The rows of a group lie close to one hidden flat surface of 12 dimensions, which may be shifted away from zero. Surfaces can cross.
In the rows, zero is written as 128.
Known rows, each followed by its group:
[140 157 118  43 127  95 127 107 128 164 128 109 145 159 127  75 162 170
 114 106 106  99 160 123 149]	(2)
[127 195 157  71 123 130 114 164 193 134 105  99 134 180 126  95 167 108
  54 167 157 155 131 112 146]	(3)
[ 89 152 135  87 138 119 152 114 121 145 154 160 119 196 128  63 107 150
 106 145 137 126 167 130 112]	(4)
[120 122 106 144 190 137 146 108 143 159 123 143 135 120 135 145  85  88
 139 126 108  94  94 128 139]	(2)
[148 129 132 165  68 179 130 142 120 130 112 135 122 118 106 105 132 141
 130 143 160 137 164 144 125]	(2)
[115 108 137 109 116 183 155 145 145 152 123 133 125  99  99 116 167  88
 193 144 129 149 134 104 108]	(0)
[143 139 169 108  65 147  98 151  91 152 117 133 185  89  77  96 112 117
 119 116 139  95 127 183 167]	(4)
[145 137 118  92 145 117 134 148 130  85 147 128 132 138 111 125 120 161
 124 156 129 117 128 108 128]	(0)
[124  94 136 144 114 142 153 158 159 124 115  98 136 141 125 124 170 108
 148 132 174 162 162  97 137]	(1)
[123 148 122 158 130 117 124  76 160 132 118 105 107 168 107 184  91  64
 109 171 107  98 162 134 117]	(2)
[ 85  85 154 100 211 124 175  86 163 166 110 140 164 133 128  82 102  78
 104 151 123  96 159 148 158]	(2)
[154 122  85  89 125 135 145 166  85 135 160  91 124 102 132 146 101 190
  91 156 144 148 171  87 139]	(0)
[135 158 109 126 144 203 157 157 175  94 141 171 129 127 144 143 154  86
 145 129 157 149 134 148 124]	(0)
[173 163  87 108 114 111 105 140 113 103 149 135 124 120 122 153 146 159
 159  86  93 114  71 109 136]	(1)
[124 116 148 109 165 113 132 128 122 118 138 148 121 121 138 113 127 132
 125 127 113 137 119 135 109]	(4)
[108 121  95 149 114 135 148  60 108 138 154 170  98 143 131 147 132 111
 186  90  90 117 152 147 104]	(3)
[ 87 130 164 110 132  78 102 127 137 106 126 114 154 158 175 115 151 146
  81 109 153 144 126 148 145]	(2)
[ 95 119 164 122  81  77  91 116 111 135 144  75 149 150 102 187 124  83
 155 126 121 108 158 130 111]	(1)
[130  92 144 187 110 146 123 133 145 143  87  92 141 112 109 144 126  97
 149 142 152 117 139 126 133]	(0)
[152 155  95 132 129 144 124 132 152 128 114 130 138 127 143 136 148 127
 121 104 133 120 101 129 161]	(4)
[161 108 122 152 111 163 162 131 140 124 108 141 121 126  59  96 107 114
 143 174 135 117 139 108 140]	(0)
[ 59 160 127  92 157  77 108 154  92 190 181 103 166 211 200 132  92 151
 129  71 170 107 146 127 113]	(4)
[125 148 112 123 125 153 128 125 151 157 125 124 153 127 140 146 156  84
 167  87 130 107 126 145 141]	(2)
[133 136 145 125 102 105 106 152 134 129 125  77 142 159 108 147 123 122
 125 143 150 114 151 113 126]	(1)
[145 117 142 119  68 143 130 135  79 160 131 121 116 116  45  99  90 137
 152 171 114 114 159 111 106]	(4)
[ 96 115 146 110 121 161 127 128 133 110 137 133 123 117 142 118 164 153
 223 133 133 120 159 141  58]	(3)
[125  72 185 147 175 103 133 127 133 131 107 122 156 112 147 110 123  99
 110 113 147 120 157 172 131]	(3)
[110 123 146  35 170 120 158 113 148 101 135 141 133 135 121  69 145 164
 102 180 116 132 159 116 125]	(0)
[116 150 112  42 162  90 138 118 166 137 141 106 139 154 129 142 170 101
 123 122  96 133 107  80 151]	(4)
[134 164 132  97 133 137 132 143 103 155 143 171 117 131 137  84 116 138
  75 117 125 154 117 143 135]	(4)
[138  92 160 168  81 123 127 114  48 159 134 146 114 123 103  81  88 164
 130 117 133 122 192 171  97]	(3)
[142 127  90  93 138 126 141 143 123 124 147  90 140 113 143 163 128 149
 101 140 133 135 153  99 159]	(0)
[110 138 165  57 133 110 141 129 126 141 141 142 128 151 118  75 146 126
  95 143 123 152 160 129 120]	(3)
[ 95 157 118  30 124 126 110 141 127  75 165  92 182 118 127 161 111 186
 125 184 140  86 156 126 137]	(0)
[130 108 100 104 154 143 186 143 139 123 141 167 125 147 109  72 138 139
 128 137 139 153 127  84 155]	(2)
[154 157 148 145  72 124  94 178 106 153 129  93 114 164 113 126 128 141
 131 123 157 140 150 114  91]	(3)
[152 122 132 231  85 166 113 140 126 106  92 152 121 112 111 118 107 132
 133 130 157 127  94 154 134]	(1)
[ 94 140 113 135 166 106 126 101 137 132 142 127 114 177 171 133 109 147
 143 122 127 105 134 128  94]	(4)
[106 110 133 138 151 112 150 130 125 118 131 153 129 154 113  95  91 133
 106 153 136 132 106 110 144]	(0)
[154 165 101  97  80 154 120  81 109 126 113 158 112  83 101  95 137 171
  87 144  83 122 110 148 161]	(3)
[114 118 145 107 143  72 112 112 117 147 129  90 106 133 126 144 119 131
 107 152  99 138 127  93 108]	(0)
[146 109 153 123 110 152 153 127 130 170 102 130 101 120  88  70 150 111
 124 153 121 158 157 110 114]	(3)
[159 129 148 130 118 110 126 127 136 123 117 134 138 146  99 112 138  96
 112 115 127 120 143 146 145]	(1)
[106  88 182 109 100  94 113 133  82 112 139 144 164  99  73 109 105 115
 128 133 116 124 103 140 151]	(2)
[109 101 132 137 130 142 154 135 160 134 114 100 162 145 137 125 139 105
 117 137 176 126 183 131 159]	(1)
[162 136  95  99 136 161 157 155 111 154 151 147 108 103 124 126 149 122
 155 105 109 156 121  99 119]	(0)
[151 118 143 148 175  56 118 150 127 131 132 107 119 169 132 142 104 107
 100 107 126 131 100 100 124]	(2)
[153 110 125  66 120 201 195 172 134 147 138 157 122 103  77  61 164 124
 158 164 140 167 180  94 122]	(0)
[121 125 145 147 142 106 118 127 142 105 109 120 134 150 165 102 122 165
  70 137 160 131 142 149 143]	(2)
[ 69 138 118  67 137 143 146 123 147 161 143 132 156 129 139 121 151 104
 149 121 126 131 115 112 151]	(1)
[135 160 125  74 128 112 128 132 122 119 149 144 158 162 132  89 136 158
 108 100 136 105 152 153 152]	(3)
[127 124 140  47 176 119 129 171 138  71 137 136 156  75 136 107 138 173
  83 166 126 152  77 109 159]	(3)
[180 117 126 189 183  82 110 143 134  78 113 103 113 151 160 149  76 174
  74 147 150 106 135 136 114]	(4)
[212 141  86 191 117 106 116  99 141 104 117 118 110 150 129 175 149 116
 147  69 107  97 140 146 134]	(3)
[161  92 130 167 102 120 120 123 111 126 118 109 134 104 119 155 149 123
 173  89 124 116 149 139 125]	(1)
[148 142 155 154 143 169 114 100 158 143  87 123  97  88 157 136 145 100
 107 148 111 132 153 177  88]	(2)
[132 123 124 132  81 126 144 120 139  89 133 128 141 162  84 123 131 123
 118 153 150 124 166 123 155]	(2)
[ 86 126 125  92 128 137 129 114 110 177 133 133 150 106 123 112 117 127
 157 121 111 109 103 123 138]	(4)
[ 63 107 121 102 127 143 167 117  96 120 166 188 143 131 134  89 106 143
 110 130 144 154 132 137 156]	(1)
[144 131 105 115 131 127 117 158 113 109 148 103 128 106 137 166 126 161
 153 130 128 127 116 103 114]	(0)
[147 178 114 153 111 142 107 134 124 151 137 142 100 156 157 144 147 117
 144  80 126 136 122 148  96]	(4)
[148 123 132 143 153 147 144 120 166 114 103 149 115 120 120 104 147 108
 130 138 119 130 108 129 133]	(1)
[135 164 172  86 117  97  84 129 124 146 118  97 138 128 118 129 122 122
  88 144 110 112 134 150 117]	(3)
[154 147 142 132 138 101 105 145 161 113 116  97 128 156 140 155 155 103
 114 117 134 126 127 126 123]	(1)
[130 132 108  67 158  91 129 128 128 141 150 112 149 145 128 134 151 139
 178  91  98  95 115 100 129]	(4)
[161 126  94 166 128 145 118 149 143 102 108  93 124 117 127 153 115 174
 150 154 145 103 112  99 125]	(1)
[104 175 146 126  88 156 144 155 152 152 132 183 119 176 126  83 176  61
  79  99 159 204 101 130 160]	(1)
[119 133 104 150 142 121 117 109 142  91 126 133 148 129 148 153 111 138
 114 127 132 100 101 144 160]	(2)
[134 104 151  72 158 119 147 139 108 110 135 152 149 104 113  71 110 167
  86 155 125 127 137 136 148]	(3)
[ 87  83 163 124 168 118 147 151 106 134 144 141 136 123 151 101 105 141
 135 131 152 148 136 127 104]	(4)

New rows, each followed by its group:
[164 146 137 102 113 108 127 159 134  93 152 124 136 171 101 129 144 122
 125 120 143 130 158 123 126]	(4)
[141 150 114 135 129 137 122 136 102 139 142 151 133 129 123 121  80 147
 116 124 127 103 115 146 135]	(0)
[133 128 137 117 127 129 121 121 125  93 130 146 147 124 150 105 145 166
 126 111 141 114 151 172 130]	(3)
[125 106 159 101 127 112 127 133 141 102 123 147 160 121  85 100 156 107
 176 117 115 113  91 126 141]	(1)
[146 202  86 143  99 165  95 110 184  73 112 116 127 152 145 163 146 158
 138 148 137  86 120 150 123]	(3)
[134  98 129 121 127 152 164 149 119 165 125 151 120 111  89  86 141 108
 172 124 123 148 111  94 124]	(0)
[140 131  94 128 136 126 148 116 113 187 132 146 126 123 109 127 116  81
 129  90  97 125  94 108 166]	(0)
[147 143 162  99 127  94 103 181  81 160 154 120 154 145 141 109 120 138
 119  72 150 124 145 154 119]	(4)
[ 82 156 179 106 116 136  94 113 154 155  97 103 121 111 134 134 137  93
  88 175 117 145 116 144 110]	(3)
[171 153 121 131 130 152 122 156 109 117 141 126  84 118 134 136 106 167
 110 158 130 146 161 130  78]	(0)
[100 153 148 106 160 128  88 146 141 183 103  81 153 116 169 131 119 136
 136 129 137  92 105 135 108]	(1)
[149 166 111  91 143  95 118 165 115 101 171 128 131 160 138 154 112 138
  81 116 132 144 117 116 141]	(4)
[137 122 160 164  84 148  72 180  93 129  97  90 123  50 122 150 100 171
 110 171 142 150  76 119 114]	(3)
[143 173 114 124  70 124 113 116 117 178 128  93  97 170  78 138 102 118
 117 164 110 115 158  96 110]	(4)
[100 185 132  77 125 133 102  95 158 104 134 132 147 148 153 130 147 136
 125 132 119  94 141 175 119]	(3)
[140 119  98 193 110 117 138 122 120 114 137 147  79 129 155 173 155  98
 101  87 122 205  94 104 141]	(3)
[115 111 128 175 129 136 133 114 126 124 131 137 118 166 139 116 117 153
 202 117 145  97 163 142  73]	(4)
[175  83 117 196 142 129 160 146 122 164 110 121 130 145  94 112  95 100
 153 107 147 106 146 111 140]	(3)
[127 151 116 192  91 168 124 116 141 137 109 131  98 140 125 140 115 116
 120 150 143 132 135 136 113]	(4)
[127 122 134 110 149 104 134 152 116 166 137 104 119 146 135 120 126 132
 128 121 132 142 138  96 112]	(4)
[140 145 160 130 100 100  98 186 137 107 127  95 147 175 109 123 127 137
 110 140 173 132 124 109 130]	(1)
[119 109 161  85 165  97 150 134 148  66 148 144 127 143 111 119 132 117
  99 168 124 154 141 117 121]	(4)
[195 132 118 108 136  93 110 163 144 103 124  60 158 133 134 165 139 143
  97 117 146 103 170 123 155]	(0)
[150 134 141 164 122 171 113 134 116 138 103 139 133  84 133 120 107 130
 119 129 135 114 129 178 120]	(2)
[126 128 116 133 120 126 143 133 132 107 139 145  97 138 118 133 144 122
 128 138 120 169 103  89 121]	(2)
[168  87  86 132 147 100 142 166  95 119 156  79  99 101  98 194 102 153
 183 149 104 136 110  34 102]	(4)
[108  95 128 148 148 115 133 111 101 103 144 155 124 100 149 150 108 133
 120 119 118 143 111 142 131]	(3)
[149 173 124  53 170 123 129 122 137 152 152 146 134 133 122 132 129  86
 115 111  87 110 131 145 126]	(2)
[121 122 128 123 146 120 147 101 144 124 128 146 113 135 139 128 153  97
 115 115 111 152 132 130 132]	(3)
[102 111 123 152 130 117 127  55 101 142 140 151  85 103 119 171  99  92
 138 139  64 129 119 139 101]	(3)
[133 162  92  99 142 158 150 144 158 118 128 149 115 143 117 101 129 146
 111 161 130 138  96  87 147]	(1)
[ 89 126 152 196 121  93  91 106 105 146 116 119 107 150 124 153  55 113
 116 151 122 111  87 130 105]	(0)
[149 139 137 115 120 118 118 123 138 131 117 118 133 138 109 116 136 124
 122 132 118 112 135 132 130]	(4)
[143 121  85 149 149 179 154 136 120 153 123 154 136  86 161 121 124 144
 126  99 141 132 118 141 156]	(0)
[170 182 102 132  74 137 100 133 125 148 130 109 119 144 105 163 139 111
 144 105 113 111 124 126 128]	(4)
[125 122 105 122 116 135 127 176  91 154 160 113 144 119 133 154 120 135
 172  92 147 134 116  98 126]	(4)
[128 150 125 106 124 148 104 108 145 117 115 117 166 104 124 140 123 137
 152 139 119  67 129 167 139]	(0)
[144 143 107 132 130 141 145 120 150 124 119 139 112 141 113 120 129 121
 105 149 122 136 120 109 144]	(3)
[118 159 147 143  91 134 117 142 118 141 140 127 116 175 120 121 102 117
  88 149 158 143 165 139 112]	(4)
[167 111  82 154 136 132 120 119  95  89 114 117 126  86 131 118  67 252
 114 169 127  78 123 124 137]	(0)
[108 157 141 155 114 110  90 134  95 177 122 109 118 151 161 121  90 156
  94 119 142 124 121 142 110]	(2)
[119 107 140 123 110  82 103 103 126 125  96  99  98 108 154  99 196 189
 138 113 100 160  90  93 113]	(2)
[ 96 158 157 128 131 145 117 128 121 160 125 163 128 128 163 100 122 109
  75 115 139 153 111 171 133]	(4)
[131 122 148 133 106 128 129 173 119 137 139 113 137 147  89 135 113  97
 143 141 150 138 134 103 120]	(0)
[142 123  83 134 115 157 159 143 123 125 126 129 117 121  93 117  91 157
  98 182 140 137 122  80 164]	(4)
[112 133 139 107  94 134 141 137 131  96 146 129 133 149  75 135 105 110
 105 190 139 139 153 108 139]	(4)
[126 119 120 111 167 129 122 120 120 195  98 121 144  79 158  99 129 142
 125 100 104 110  75 126 154]	(4)
[147 158  77  98 144 137 153 147 134 203 128 127 131 173 156  70 161 161
 143  68 143 122 132  96 148]	(4)
[139 123 156 113 115 100 131 143  95 147 149 127 113 160 112 102 124 128
 120 118 130 143 167 126 102]	(3)
[120 137 116  80 141 158 146 122 106 157 137 159 146  99 129  84 114 160
 126 129 116 108 133 148 141]	(0)
[143 134 134  67  95 152 161 139 140 120 138 144 162 153  90  68 170 125
 122 126 153 131 195 137 164]	(2)
[112 149 111  75 118 125 111 134  85 211 133 103 123  69 109 159 101 110
  99 140  75 143  59  80 155]	(4)
[111 119 179 143 177 111 119 153 132 162 109 125 126 141 183  92 121 120
  74 117 162 159 133 150 108]	(2)
[158 149 127 116 136 124 127 135 149 125 107 130 157 146 129  86 130 146
  73 123 147 107 131 149 176]	(4)
[138 146 154  92 143 123 112 129 182 145  86 105 133 103 136 128 193  77
  95 125 110 152  90 121 155]	(3)
[118 103 110 130 141 166 159 163 172  89 133 124 120 110 134 158 176 103
 179 143 152 172 116  80 118]	(0)
[136 113 153 122 139 138 137 140 149 137 105 121 122 116 116 102 143 115
 118 154 132 143 134 119 121]	(3)
[143  92 127 128 154 105 162 136 142 161 126 120 133 153  83 119 135  69
 165 113 116 120 127  85 141]	(2)
[151 169 138  94  79 122  99 102 126 140 119 122  92 114 119 130 183 126
 115 118  80 154 123 132 110]	(3)
[113 141 152 115 121  96 116 116 132 111 143 139 126 155 123 144 140  87
 114 115 115 141 123 140 129]	(1)
[137 143  82 116  98 166 159 137 113 164 126 157 109 114  83  90 116 138
 110 149 115 155  85  73 171]	(3)
[185 163 129 172 106 113  92 128 158 135 111  79 129 188 127 164 146 106
 174  90 138  71 172 154  91]	(3)
[144 138 100 189 115 146 124  86 151 105 115 149 140 126 133 172 126  83
 119  98 126 102 120 175 169]	(1)
[133 141 144  79 133 150 139 180 162 101 117 129 133 124 133  77 174 158
  94 157 161 176 119 103 140]	(3)
[135 155 126 113 106 102 125 157 100 173 160 110 109 188  91 134 100 110
 145 126 127 128 144  85  97]	(3)
[103 111 168  83 120 106 124 170 118 125 146  98 152 141 101 118 123 133
 139 159 151 133 147  98 115]	(0)
